Each new row is followed by its nearest point in the smallest flat space through zero that holds the last named rows.
(in the rows, 128 means zero)

z528 (5 x 16):
[[145 117 146 109 173  78 121 141 131 146 118 126 125 103 137 116]
 [121 150 134 126  86 148  94 133 109  97 125 130 128 114 111 122]
 [128 125 118 146 131 106 148 100 162 140 109  93 124 125 117 117]
 [117 150 108 153 128 126 107 128 113 117 125 142 100 145 146 138]
 [101 153 139 133 109 137 143 103  92 104 137 154 135 112 152 111]]
New rows:
[121 103 133 123 109 112 164  99 117 117 139 116 130 161 137 131] => [118 124 125 135 126 137 161 108 133 133 134 128 137 135 135 126]
[140 115 111 136 132 145 110 151 144 142  90 168 130 133 106  88] => [137 124 126 124 128 128 112 142 133 129 125 123 124 131 118 134]
[142 134 104 128 109 114  95 131 134 130 119 139 100 141 120 137] => [133 137 113 140 125 124  95 141 131 123 119 123 106 139 122 138]
[127 124 153 126 116 119  90 120 148 122 128 131 113 129 114 128] => [134 133 129 126 120 122 104 137 131 122 119 118 122 120 114 126]

z594 (5 x 16):
[[130 153 128  61 118 137 196 132 109 106  83 106 145 127 105 109]
 [162 162  86  60 103 142 140 186  60 137 123 103 129 163 131 130]
 [151 116 111 102  84 122 163 184  60 130 112 118 155 167 104 142]
 [101 162 145  68 120 105 130 160  60 111  90 121 139 163  94 147]
 [114 169 119 101 103 156 155 173  86 114 121  89 161 148 148 116]]
New rows:
[118 161 105 146 148 118 158 154 122 113 123 151 104  99 137 116] => [126 139 126 120 132 136 132 125 133 125 127 122 127 123 135 121]
[140  97 127 123 129 153 119  99 138 134 135 130 135 154 159 108] => [140 122 118 139 128 138 129 124 143 134 140 127 125 120 140 121]
[143 122 120 158 151 145 113 156 142 119 142 103 110 123 108  96] => [136 126 118 141 128 138 122 128 139 134 143 126 125 123 143 123]
[111 125 122 141 126 110 113 151 100  97 158 141 118 130  99 112] => [119 125 135 136 124 117 112 140 110 129 129 133 131 141 122 141]
[147 136 155 122 127 119  99 100 126 140  98 138 113 120 102 105] => [127 127 136 112 144 112 120 109 135 128 117 142 111 123 110 133]

z600 (5 x 16):
[[ 95 143 149 177 117 129 122 171 155  99  87 139 164 142 117 119]
 [127 140 151 167 115 156 155 146 177 103 112 113 142 100 110 116]
 [139 131 169 153 137 149 166 139 161 104 108 132 163  97 103 120]
 [125 160 139 142 112 165 119 153 133  98 122  98 152 129  89  96]
 [105 159 133 167 121 155 163 140 178 161  91 124 135 145 136 137]]
New rows:
[123 150 158 119 110 128 126 145 129 147 137 134  98 130 113 111] => [127 138 124 128 123 138 126 129 129 131 129 118 126 132 124 123]
[131 115 152 140 130 134 139 145 119 121 148 134 125 161 172 129] => [121 123 127 132 130 117 126 130 128 132 122 138 128 134 137 135]
[129 117 131 133 111 125 119 103 139 146 133 154 137 105 114 110] => [134 120 133 128 131 125 135 124 132 124 131 131 127 117 129 130]
[117 170 143 134 141 118 146 102 105 132 133 112  85 137 143 139] => [129 134 116 120 128 134 133 117 127 151 133 121 114 136 136 134]
[125 131 123 150 135 139 138 126 121 116 109 118 123 176 119  90] => [117 148 127 134 123 140 120 140 125 130 117 121 139 147 119 120]
[112 149 132  88 131 131 133 107 126 144 131 124 119 142 117 142] => [133 139 121 110 135 137 132 116 115 153 131 124 126 142 128 130]

z296 (5 x 16):
[[128 141 140 140 129 142 131 104 134 131 132 141 154 160 132 103]
 [ 91 158 104 131 152 126 150 175 119 141 141 150 100 171 127 125]
 [104 138 131 121 150 140 154 155 113 133 130 148 141 136 115 129]
 [120 111 117 159 142 128 137 139 127 132 145 125  87 153 103 129]
 [145 123 159 152 133 131 129 118 154 127 131 161 109 158 123 107]]
New rows:
[140 145 138 131 148 107 128 131 141 112 139 163 103 136 110 138] => [133 127 143 133 136 123 132 145 142 128 127 154 101 137 126 125]
[120 144 169 115 164 145 108 110 141 160 116 137 109  99 150 103] => [140 134 151 119 126 126 126 128 142 125 119 151 133 124 138 122]
[131 157 127 164  99 104 170 121 141 140 117 104 129 109 136 157] => [129 127 118 125 121 123 121 126 126 127 128 115 124 121 133 133]

z303 (5 x 16):
[[123 142 130 127 162 117 155 111 110 119 141 117 132 122 146 154]
 [112 139 113 144  93 117 103 117 122 105 139 118 160 113 140 107]
 [137 137 176 114 166 146 134 142 125 130 127 133 128 131 135 130]
 [182 167  87 155 124 147 153 124  92  93 136 155 137 107 134 121]
 [155 149 111 121 150 113 109 135 134 154 122 136 150 159 150 126]]
New rows:
[142 134 134  99 147 131 158 140 149 140 130 154 150 143 141 107] => [149 139 138 120 151 134 125 140 130 141 123 138 132 143 135 127]
[128 135 142 120 121 167 133  97 130 132 109 112 149 151 126 124] => [128 130 141 125 131 132 122 132 129 128 128 128 132 128 130 123]
[109 123 148  98 145 164 104 112 153 132 133  89 135 156 125 118] => [107 119 163 113 138 125 110 135 143 141 125 117 134 138 132 124]

z372 (5 x 16):
[[123  96 106 122 105  86 107 156 141 103 137 126 157 117 168  79]
 [154  96 118 107 163 153 117 102 118 161 104 113 159 148  97 119]
 [119  96 115  62 139 131 122 146 127 125 139  88 173  94 134 100]
 [142 164 125 112 153 134 146 111 144 123 157 111 149 111 139 137]
 [118 112 161  60 125 149 158 124 149 132 124 132 140 112 122 149]]
New rows:
[142 111 123 155 153  98 123 142 102 155 114 109 116 126 148 100] => [133 118 105 152 132 119 104 134 111 131 124 118 132 136 126 106]
[110 142 131 147 131 114 104 103 147 115 104 154 122 150 143 155] => [136 135 136 153 119 120 133 118 139 127 122 154 116 147 134 135]
[112 152 106 160 110 125 136 122 103 103 127 115 116  98 113 149] => [113 157 122 152 126 129 125 141 109 121 141 116 103 116 125 137]

z578 (5 x 16):
[[115 106 120 127  89 126 157 144 135 141 153 115 104 119 131 160]
 [ 91 102 136 117 163 124  98 126 128 154 127 123 138  93 107 160]
 [132 129 131 161 141 119 120 135 143 131 150 102 175 121 130 100]
 [143 113 103 133 118 144  99 135 156 144 146 141 153  81 105 132]
 [148 121 122 160 124 143 152 156 100 136 149 132 147 114 122 144]]
New rows:
[144 148 124 129 107 142 135 149 120 105 102 136 131 134 156 121] => [152 143 123 131 116 136 141 129 119 114 122 141 121 144 135 116]
[147 124 126 176 141 126 104 114  84 119 123 131 137 160 142 165] => [136 135 138 144 151 134 140 137  91 125 122 134 138 136 128 132]
[128 142 140  94  93 127 120 151 103 136 113 137  80 133 108 124] => [129 129 124 104 111 135 137 123 120 123 113 147  91 137 129 145]
[ 98 141 125  80 130 132 130 129 137 108 141 124 146 127 107 129] => [115 124 129 115 131 123 116 119 140 131 123 125 122 125 126 129]

z221 (5 x 16):
[[119 177 127 165 143 102 148 127 125 116 120 125 121 144 159 127]
 [149 146 117 101 163 118 130 117 112 147  90 125 117 121 113 113]
 [136 145 119 167 118 153 150 104  88 107 147  91  87 160 126 135]
 [122 102 118  89 124  97 162 121  96 105 115 100  88 129 115 118]
 [109 109 120 123 117  93  88 138 109 109 192 112 106 148 135 138]]
New rows:
[123 132 135 136 127  98 124 131 124 156 120 109 129 146 134 123] => [126 140 125 128 138 110 124 130 124 127 128 127 124 132 135 126]
[113 132 133 141 139  80 176 146 140  98 121 103 129 117 128 121] => [106 134 131 128 124  88 168 135 130 103 111 124 119 128 150 123]
[117 151 137  94 123 112 176 116 129 132 125 128 141 125 142 113] => [120 132 130 120 131 108 159 130 132 119 101 129 127 121 136 121]
[109 151 120 167 109 124 113 142  90 127 123 131 107 170 126 136] => [126 151 123 158 130 126 125 121 111 117 149 114 111 150 140 134]

z876 (5 x 16):
[[ 96 133 122 131 147  98 146 143 125 155 164 117 122  96  84 144]
 [149  99 115  84 141 101 113 115 130 139 122 145 156 107 142  67]
 [129 110  86 134 143 116 124 108 113  93 133 124 136 158 142 118]
 [106 140 136 122 133 107 156 119  94 105 132  96 143 107 168 127]
 [142 131 138  74 145  98 143 131 154 129 107 134 122 119 137 124]]
New rows:
[ 87 159 137 134 129 125 128 126 145 176 137 137 129 145  90 130] => [118 133 134 138 129 129 128 143 139 155 143 132 116 116  90 144]
[142 118 133 110 113 132 122 125 141 126 132 150 137 155  80 141] => [140 122 119 127 131 134 116 133 151 138 125 146 116 144 103 134]
[122 120 158 111 137 128 126 144 125 136 107 145 122 143 119 115] => [139 129 139 114 126 130 125 132 142 137 117 137 125 125 127 125]
[153 129  83 131 137 168 124 136 162 133 106 176 118  97 176 118] => [154 119 131 116 120 142 110 124 143 128 108 146 131 141 138 110]
[106  87 137 120  80 105 113 117 108 116 138 143 117 130 176 109] => [132 120 127 127 122 131 122 116 109 117 123 124 147 124 158 103]
